The rows come from 4 hidden closed curves, with some noise, and rows from the same curve form a group. Each curve winds through 8 dimensions. The rows are also pushed far along 5 directions, which tell nothing about the answers.
(in the rows, 128 means zero)
Known rows, each followed by its group:
[133  80 124  80 119 126 161  48 130 171 190 180 130 155 154 158 141 148
  46  97]	j666
[126  94 126 121 135  78 106  98 100 181 121 165 151  60 149 151  68 151
  85 153]	j152
[112 124 144 113 130 129 127 117 129 150 131 114 121 142 134 181 134 139
 123 134]	j691
[142 128 103 160 120  96  89 142 133 124 164 170 142  92 105 120 160 131
 140 114]	j666
[121 126 131 168 135 116 136 185 162  96 110 125 124 142 110 105 177 119
 183 102]	j389
[119 149  94 131  92 120 128 113 120 103 180 121  91 120  88  88 152 116
  88 137]	j389
[ 98 123 125  84  90 136 162 142 138  67 131  89  74 188 131 109 148 125
  75 110]	j152
[164 104 120 118 193 162 141 156 125 110 182 141 123 140 151 128 101 157
 103  83]	j691
[107 129 133 132 114 119 134 190 141 116  66  87 137 104 107  82 134 103
 151 135]	j152
[127 123 165 131 102 101 121 172 153 132  35 109 161 119 111 159 170 134
 184 146]	j152
[107 151  89 155 138 148 102 199  96  42 161  88  73 127 122  57  79 108
 110 117]	j691
[112 142 132 111 135 111 121  77 121 105 124 137 104 122 151 139  85 132
  88 158]	j691
[136 137 136 139 137  83 109  48 116 141 186 138 110  89 112 137 103 130
  83 158]	j152
[137  80 162 112 132 120 145  99 124 179 119 157 173 147 155 161 121 166
 126 124]	j389
[142 114 113 178 110 102 127 155 164 166 108 178 172 106  73 112 225 115
 188 111]	j691
[101 144 118 119 143 167 128 165 130  64 130  99 112 198 118 105 126 122
 117 103]	j691
[151 130 114 171 107 107  82 149 133 150 112 146 174  97  90 148 168 120
 175 123]	j666
[162 115 125 141 154 162 154 102 141 156 193 174 137 175 118 153 176 161
 137  97]	j152
[100 141 119 127  98 113 155 141 160 130 135 111 113 146  94 109 193 113
 137 117]	j152
[ 73 131 124 128  82 103 119 141 100 129  98 110 104 116 128 130 111 137
 105 173]	j666
[126 145  92 159 143 121 114 166 117  78 139 125 110 131 110  84  96 122
 133 118]	j152
[104 127 123 118 143 159 105 184  84  82 150  67  94 112 138  77  53 116
  80 129]	j691
[152 155 136 131 114 128 142 121 165  93 130 109 132 180 100 129 188 128
 167 109]	j389
[124 125 142 114 136 166 129 167 142 126  91  95 157 202 126 180 148 139
 166  98]	j666
[117 159  99 149 101 106 151 118 173  84 120 189 106 160 100  95 209 132
 146 126]	j691
[130 151 101 161 124  93 115 111 123  91 186 116  85  97  95  92 124 113
 113 129]	j152
[145 109 145 119 173 155 110 132 113 189  84 133 163  75 157 179  79 119
 129 146]	j666
[123 121 152 104 151 153 103 177 131  77  85  71 169 175 135 118  98 102
 136  95]	j666
[132 137 128 157 153 137 128 190 166  75  97 102 141 183 106 129 160 108
 190  78]	j691
[112 112 151 137 153 121 144  91 111 163 143 163 111  95 145 127 104 155
  97 166]	j666
[113 141 136 153 144 143 106 214 133 104  67  83 150 162 122 163 122 132
 199 115]	j389
[ 87 159 100 181  94  87  76 166 118 114  72 116 103  67 110 131 119  82
 165 162]	j666
[ 89 104 157  91 126 135 164  72 114 138 137 148 132 206 157 142 113 174
  82 141]	j389
[135 139 111 189 152 134 109 213 134  95 107  91 132 137 101 124 128 107
 204  96]	j152
[141 105  91 104 146 173 141 119  98  96 167 159 112 143 153  82  74 122
  48 101]	j691
[115 150 122 149 112 118 133 123 135 103  85 136 122 133 102  99 140 114
 139 156]	j152
[120 142  93 166 140 154  97 213  89  50 158  91  85 116 124  54  73 110
 125 115]	j691
[ 91 129 149 156  99 100 134 174 155 149  72 111 140 127  94 125 196 117
 189 141]	j691
[166 125  85 160 124 134 154 154 119 107 187 143 104 155 122  94 131 168
 145  98]	j389
[136 142 135 121 104  88  91 130  87 129  97  86 107  44 162 143  43 132
 122 185]	j389
[206  92 133 134 158 137 128 103 127 187 130 177 191 102 128 160 124 146
 143 109]	j152
[190 134  84 169 152 130 118 169 126  82 199 147 113 117 117  89 123 146
 151  82]	j152
[128 126 101 123 143 161 124 118 130 122 159 153 129 143 116 123 140 108
  96 103]	j666
[107 148 101 157 100  84 117  97 130 158 163 184  90 101 114 175 169 164
 129 157]	j389
[142 143  84 172  95 119  93 197 121 123  95 120 120  74 109 129 136 102
 182 126]	j666
[130 133 135 157 128 103 120 145  91 123 107  79 115  99 135 118  52 141
 144 162]	j389
[137 119 143  76 132 123 153  37 145 158 190 149 109 152 149 184 149 154
  69 121]	j666
[121 153 146 106 111 138 167 123 162  46  87  84 110 195 117  73 147  99
 129 119]	j152
[ 85 116 128 134 120 148 168 139 150 101  99 146 130 209 117  94 166 110
 130 102]	j691
[ 80 132 119 105  72  95 148 142 167  98  91 106 116 180 112 123 190  97
 132 101]	j666
[ 60 155 116 104  71 120 152 142 156  89  82 137  93 173 118 108 190 121
 125 146]	j389
[ 77 137 108 137  67  93 122 138 113 136 111 139 101 116 115 126 147 142
 114 166]	j666
[160 118 146  99 128 132 121  57 135 185 105 173 197 143 116 196 149 154
 112 144]	j152
[169 104 165 119 163 125 102 127 102 145 111  90 148  77 169 160  49 121
 132 131]	j389
[155  88 137 108 157 121  83 154 107 163 122 122 176  88 158 174  73 131
 119 106]	j666
[129  90 135 101 136 163 157 126 113 148 183 131 119 159 151 123 128 147
  87 101]	j691
[162 122 112 152 139 116 127 180 125 132 140 150 111  78 143 127 131 153
 162 120]	j691
[186 147 104 174 159 109  97 148 122 166 144 141 136  46 100 161 123 154
 173 146]	j389
[167 102 133 154 183 131  81 141  89 195 144 162 168  80 150 207  70 182
 146 138]	j389
[120 116 164 131 123  85 106 124 115 147 100  72 149 112 125 159  89 127
 142 145]	j389

New rows, each followed by its group:
[157 123 126 167 166 143 101 121 120 169 131 162 177 123 102 171 128 141
 154 128]	j152
[183  98  73 150 170 178 145 181 100 127 185 153 125 100 134  55  89 125
 114  79]	j152
[158 115 104 172 138  58 101  71 119 179 180 174 134  49 109 157 114 136
 121 136]	j152
[141  81 165 110 154 136 131 143 107 165  95 112 176 139 164 152  72 154
 132 118]	j389
[ 94 113 149 137 104  73 133  43 109 180 160 193 124 119 136 157 136 184
  95 180]	j389
[155 135 121 122 101 116 114 147 136  98 124 127 119 101 139 116 149 117
 141 121]	j389
[125 139 110 111 139 177 122 186  97  75 126  67 117 158 129  91  66 131
 107 120]	j389
[131 125 108 133 172 147 113 131  90  91 166 112 116 136 137  98  40 128
  82 115]	j152
[149 114  86 164 152 134 123 203 132  76 161 166 129 153 104  85 148 158
 138  75]	j152
[ 94 149 150 136 124 107 125 107 121 149  85  83 127  87 108 107 102  88
 132 178]	j152
[130 122 114  87 125 156 135 144 105  75 191  94  81 145 141  97  96 141
  55 111]	j152
[140 125 112  99 131 129 138 129 137  87 159 131 128 173 127 111 129 152
  95  94]	j152
[109 135 105 151  87  80 132 107 131 103 154 188  82  99  94  98 176 153
  88 162]	j152
[162 145  97 160  86 109 140 138 155  99 137 189 105 136 106 123 211 158
 170 127]	j152
[114 123 104 196 114  90  90 152 134 151 132 183 151  97  81 125 183 120
 164 126]	j666
[113 141 145 138 123 156 118 185 144  57  91 107 129 180 130 106 158 105
 174 106]	j389
[146 117 141  95 131 138 149 110 132 137 146 109 152 195 129 165 125 167
 120 104]	j389
[177 105 135 135 175 136 100 164  95 165 102 118 152  62 171 176  41 149
 152 133]	j389
[189 134  75 180 118 111  84 190 109 137 103 153 145  38 112 123 113 125
 181 134]	j152
[ 79 143 162 143 126  94 154 122 167  98  96  89 118 176 104 110 162 108
 158 129]	j152
[161 114 124 157 149 127  93 150  82 146 182 141 132  75 131 133  85 176
 122 142]	j666
[162 108 137  97 146 182 165 155 146  91  81  87 161 207 134 109 116 102
 138  72]	j152
[ 98 117 176 127 119 108 129  84 105 179 101 150 137 104 152 155 111 156
 121 190]	j691
[128 124 178 144 136 127 108 131 152 136  69 156 180 150 135 165 170 137
 190 140]	j389
[156  89 102 166 135 152 118 195  97 122 162 152 139 120 138  87 110 134
 143  89]	j389
[159 130 109 119 125 186 144 147 117 130 146 140 131 169 129 142 144 164
 132 115]	j666
[140 118 118 145 153 138  97 110 113 166 145 153 147  80 118 150 113 108
 111 131]	j666
[147 124 113 158 159 142 118 181 106  80  93 105 131 127 138  97  58 112
 147 110]	j152
[131 124 118 136 149 141 130 146 111  83 101 108 122 146 142 101  64 112
 121 119]	j152
[148 151  74 162 149 180 125 219 114  94 149 131  90 103 120  91 125 131
 155 115]	j666
[135 138 158 128 132 117  97 126 146 118 119 120 147 111 114 149 159 115
 145 134]	j389
[126 111 160 131 155  86 115 108 157 149  67 155 188 123 119 164 142 125
 151 130]	j691
[136 124  82 133 119 124 114 190 100  99 123 131 101  98 148 108  84 143
 125 123]	j152
[108 142 136 138 142 125 102 123 132 125 119 139 142 142 110 154 139 142
 132 143]	j691
[ 94 151 150 131  82  59 124 148 157  95  44 101 124 116 112 123 158 126
 168 163]	j152
[131 127 139 108 127 172 150 158 140 100 131 117 148 222 119 127 164 161
 142 100]	j666
[111 115 195 129 161  97 137  69 144 162 110 119 162 143 123 166 121 139
 134 149]	j152
[160  99 118 125 120 160 131 166 144 119 151 193 160 162 138 113 192 148
 149  78]	j389
[198 127  66 172 124 129  93 190 105 128 127 155 139  54 120 112 105 128
 166 115]	j152
[ 80 126 105 142 105  93 151  96 147 159 162 167  99 150 111 148 185 142
 112 126]	j152
[136 143 104 137 104 127 141 185 148  96 121  92 127 182  99 126 164 145
 176  94]	j389
[102 124 101 177  91  61 116 109 103 179 147 194  94  51 119 131 134 163
 125 184]	j389
[ 86 106  92 105 127 128 128 110 111 127 186 152  84 128 149 123 102 116
  41 107]	j666
[169 125 111 146 146 144 126 133 144 129 167 174 146 118  99 105 172 139
 128 107]	j691
[188 124 128 117 145 158 109 147 145 176  91 172 190  98 130 183 162 153
 170 125]	j389
[112 103 156  79 125 135 185  60 145 125 148 189 122 198 143 122 166 182
  66 132]	j152
[170 135  95 135 108 144 137 171 154 105 152 172 135 143  92 100 215 156
 149  96]	j152
[ 79 167 127 108  85 107 132 112 155  42 154  94  60 163 114  95 180  91
  97 128]	j389
[ 60 103 165  98 132 117 113 101  99 151  97 105 145 131 144 138  69 119
  71 158]	j691
[ 92 131 160 148 142 108 132 122 141 112  87 107 120 127 123 119 121  97
 142 141]	j666
[ 82 128 136 136  82  33 106  99 118 107 118  96  90  76 133 106  90  92
 104 157]	j691
[113 128 112  76  99 152 155 123 112  94 160 122  89 159 146  89 118 146
  55 130]	j666
[157 111 148 141 143 101 126 141 160 181  64 135 197 125 125 179 149 130
 202 107]	j152
[114 135 150 141 100 124 148  77 144 173 150 177 133 152 106 160 210 158
 145 156]	j691
